The first 8 rows are patterns. Each new row is the sum of 3 different patterns, raised or lowered, with some noise. Before adding, each is slid sideways (what falls off one end comes back at the other) and multiplied by a number that may be negative. Names go in the order of the patterns.
In the rows, 128 means zero.
Some rows, each with the names of its patterns after it:
[130 144 124 174 108 133 126 128 127 129  95 106  88 154 131 129 126 136
 128 138 130  92 144 126 132 127 121 129 109] -> L
[126 132 174 139 134 155 139 113 138 140 134 142 125 127 136  82 130 169
 132 105 115 134  82 122 122  95 130 127 123] -> W
[128 120 130 128 137 130 130 119 146 139 131 110 129 116 152 149 125 119
  93 126 103 132 117 126 133 129 108 152  82] -> Q
[126 129 129 120 114 126 133  99 125 125 142 121 132 118 136 112 135 138
 126 155 122 136 135 138 133 130 117 130  97] -> Z
[111 134 121 130 132 127 120 126 109 111 122 123 125 117 158 121 104  96
 159  92 105 134 113 125  98 134 130 143 119] -> J
[125 129 123 117 151 112 121 103 125 166 104 159 124 148 134 123 122 130
 128  87 119 116 131 159 126 146 145 145 113] -> E
[136 137 102 125  82 131 115 121 132 125 130 132 105 130 130 110 100 128
 116 130 129 122 108 116 137 125 143 135 124] -> X
[125  97 118 136 134 129 161 127 139 122 128 157  96 106 131 119 131  83
 114  82 130 134 130 131 125 133 131 144 107] -> F

New rows, each followed by the names of its patterns:
[ 94  87  24  73  96 106  77 110  94 101  76  93  90 117  85  67  58  69
  73  63  86 101 105  73  89 106 103  98  83] -> W Z E
[157 139 158 145 152 130  83 142 120  98 144 154 131 104 131  76 145 112
 137 177 133 109 137 174 141 119 164 141 142] -> W X F
[ 90 102 120  76  99 106  63  83 103 113  93  77  57 112  55  84  77  97
  82  95  84  99 109 109 108  89  97  90  69] -> Z J E
[ 94 119 132 133 136 125 143 142 147 117  98 100 102 148 150  99 119 103
 145 185 106 115 109 141 114 127 106 128 114] -> L Q E
[128 140  97 147  96 161 119 131 115 118 114 126 118 145  99 115 114 127
 117 129  88  89 114 148 146 125 141 136 130] -> L Q Z
[124 108 129 107 135 116 106 134 103 144 137 142  96  96 117 139 114 129
 114 121 142 117 135 115 110  59 106  80 117] -> Z E F
[ 92 104 131 111 108 109 117  82 146  78 114 123 102 125 114 136 117  86
 108  77  92  88 115 104 107 101 135 123 113] -> L Z X
[ 90 138  80 138 133 143 128 114 127 118 152 114 134 109 128 146 125 130
 175 126 160 144 119 155  91 121 163 104 182] -> Z E F
[137  94  97  88  92 116  93 113 157 117 167 111 119 139  84  99 126  74
  92  54 128  75 109 122 119 124 115 130  78] -> L Z F
[142 110  75 108 125 110  71 103  87 123 131  93 168 127  97  89 161 123
  87 117 173  75 118  96 102 155  68 150  75] -> W J E
[138 136  98 132 168  90 132 147 121 130 134 131 120 125 197 132 145 143
 141 162 132 156 138 140 142 125 136 104 138] -> W E X
[116  97 137 101  91  65 142 105 138 136 120 119 104 120  61 135 110  98
 121 123 120  98 100 145 100 171  95 146 110] -> L Q J
[103 119 132  94  90 121 106  96 112 119  96 133 101 110  98  80 119  74
 139  90 123 109  88 123  97 134 107 111 117] -> L E X
[ 83  49  88 134  57  54  39  81  45  85  86  61  91 119  97  51  67 132
  64  83 126  89 105  73 118  93 116 106  50] -> W J F
[131 159 163 143 138 165 117 131 123 145 152 136 143 140 152 118 127 154
 143  92 111 142 106 129 125 115 128 109 139] -> W Z X
[167 143 130 133 104 126 122 115  94 148  96 137 159 144  86 140 130 123
 132  89 143  98 136 110 128 138 172 128 137] -> W Z E
[101 135 130 126 100  97  95 107 128 123  94 137  91  97 120 140 108  82
 144  77 126  79 126 120 100 101 112 143 163] -> L J E
[114 187 135 173 150 134 124 148 136 153 100 131 119 107 110 166 113 138
 126  94 162 164 130 168 127 123 131 193 133] -> W X F
[102 157 129 147 122 118  95 153 131 100  92 127 150 189 100 143 174 135
 128 128 148 119 100 135 135 132 137 114 164] -> L J E
[114  89  69  92 113 143  57 124 114  97 108  86 113  42  63  99 109 111
  96 110  98  96 113  81 112  98 116  93 113] -> L Q J
[117 120 173  70 128 133 125 123  71 126 108 122 132 123 169  96 132 119
 129 122 123 115  94  58 146 145 133 142 163] -> L W J
[123 118  93 132 113 143 130 154 157 139 126 164 156 117 123 164 147 148
 125 142 132 106 131 168 126  73 122 103  94] -> W Z X
[ 90  93 110 126 110 128 104 129 167 100 136 119  76  97 112  98 125 145
 122 104 116 145  77 153 150 159 106 129 131] -> J E X
[131 119  91 136 121 140  72 140 186  99 187 118 169 125 111 107 129 130
  96 115 108 132 166 124 145 149 147 118 135] -> J E X
[133 114 163 117 182 141 116 124 140  94 156 106 144 118  97 155 162 107
 133  87 171 147 177 149 130 144 130 141 104] -> L Q F
[165 178 125 123 132 108 150 103 145 128 149 116 178 107 147 128 173 122
 149 135 157 147 138 165 188 128 152 117 200] -> Q Z F
[ 98 163 129 124 151 134 125 144 117 127 116  94 120 111 130 101 107 111
 126 128 134 133 120 116 116 120 158 112 107] -> W Q J
[121  84 122 129  93 148 121 138 125 114 138 152 144 126 121 121 137 137
 122 103 115 119 148 137 140 120 130 140 109] -> L Z X
[136 178 151  97 149 117 156 133 128 166 128 145 142 128 174 137 128 133
 136 124 142  96 125  94 146 140 135 146 159] -> L Z X
[122 111 122 106 112  88 121 102  80 105 122  78 113 107 104 110 113 123
 100 116  98 152 112  71  90 144  98 129 144] -> W Z X
[172 159 169 137 143 158 146 128 139 129 150 144 145 163 154 158 123 125
 107 107 129 143 150 100 137 157 105 129 125] -> L Z F
[164 152 161 153 130 125 178 122 132 110 134 147  91 113 134 103 116 139
 109 121 103 116  84 139 116 170 122 126 124] -> L W Z
[113  98 127 118 145 149 103 115 131 106 134 134 160 149 141 158 162 131
 132 137 122 118  97 118 139  92 102 168 145] -> W Z F
[123 125  74 105 126 105 136 130 107 125 128 157 146 130 145 131  97 124
 142 131 159 118 152 130  70 113 194 100 107] -> W Z J
[ 91 166 137 134 130 147 171 128 107 102 126 132 106 129 125 119 184 121
 127 137 148 149 130 137 159  88 137  92 176] -> L Z J
[130 138 147 122  88 149  97 178 159 139 137 144 123 108 124 139 108 106
 170 131 108 103 129 114 100 169 151 148 139] -> Q J E
[125 137 153 129 125 125 132 129 127 183 119 142 121 124 133  71 100 150
 110 107 136 140  81 133 119 122 122  89 123] -> L W J
[142 191 171 149 192 174 172 178 178 190 162 169 157 169 150 180 158 154
 168 204 210 164 192 168 215 149 155 168 193] -> Q Z F
[ 66 101 142  61 120  95 118  76  66 131  69  84  77  66  93  80 124  86
 134 101 105  97  91  94  98 100 116  98  85] -> J E X
[127  94 116  92 126 130 101 141 109 121 123 145 107 119  85 111 129 163
 137 153 138 130 129 124 124  86  98 124 151] -> L Q F
[139 144 158 138 144 125 126 160  86 169 151 138 132 119 131 148 153 157
 113 117 119 144 100 141 104 110 148 121 148] -> L Q Z
[156 108 130 123 164 100 103 114 107 160 135 150 160 138 118 132 159 113
 132 116  97 135 125 157 192 132 169 136 154] -> Q E F
[117 144 147 117 165 130 100 156 126 122 131 130 119  95 118 133 103  90
 141 115 123 124 108 153 132 110 163 132  73] -> W Z X
[157 118 118 173 151 133 143 172 138 145 132 109  92 109  99 104 136 108
 116 159 113 141 136 158 149 131  85 155  79] -> Z E X
[129 133 133 132 126 147 132 130 125 134 125 156 115 119 123 135 136 125
 161 115 111 163 106 119 149 124 156  89 128] -> W Z J
[157 163 182 147 177 174 176 153 145 161 135 158 127 151 135 148 141 163
 160 166 137 147 129 144 151 147 169 148 163] -> Z X F
[140 137 110 115 104 114  91 109 108 131 132 113 121 117 106 120  73  76
  91  96 151  94 152 123 123 120 113 145 110] -> L Q F
[ 78 100 148 139 159 130 135 127 111 141 127 134 145 124 114 160 170  96
 131 115 144  85 173 142 105 139 109 124 137] -> Q J X
[134 129 126 115 118 122  82 116  85 145 143 109 110 145 110 102 101 113
 116 107 140 117 122 108  98 162 111 146 147] -> Z J E
[123  92 117  93 130 141 113 107 109 160 103 106 126  86 106  74  58  84
 121 121 113 118 120 125 142 158  96 111  67] -> L E F
[131 114 137 109 100 124 126 102 107 104 108 127 124 115 160 111 128 120
 132 142 111 142 150  99 109  91 108  88 114] -> L Z F
[104 143 165 150 115 156 117 176 156  96 154  88 134 160 161 177 160 137
 152 167 142 180 100  95 174 107 134  81 140] -> L E F
[131 106 104 139 117 129 145 105 111 122 102  93  43 104 107  82 108 118
 109  97  99 109 115 117  86 157 107  86 112] -> W Z X
[166  82 129 136 150 118 129 103 127 146 167 147 117 139 116 110 135 140
 131 163 126 166 133  76 137 167 155  79 141] -> W J X
[150 122 160 144 122 115 126 132 178 133 124 183 158 149 151 138 150 124
 129 141 122 141  97 117 139 129 119 142 167] -> J X F
[118 117 141 138 125 109 145 101 141 117 128 155 132  92 128  65 164  50
 100  93 126 138 107 137 144 158 128 120 119] -> Q J F
[ 85 102 133  83 117 138 119  81 111  67 140 111 137 171 119  88 130 137
 139 118 175 107 132 130 130 123 131 100 122] -> W Z X
[152 106 111 116 142  86 117  86 121 116 129 136 131 119 139 132 124 152
  97 117 124 130 129 140 113 124 106 142 114] -> L Z E
[144 134 132 143 134 117 126 164 133 157 156 123 157 113 164 157 133 186
 125 160 140 154 143 141 107 132  85 165 153] -> L Z J
[166 182 188 164 190 158 197 169 186 125 146 153 146 144 160 149 150 168
 160 167 153 149 188 177 116 172 164 177 156] -> W Q F
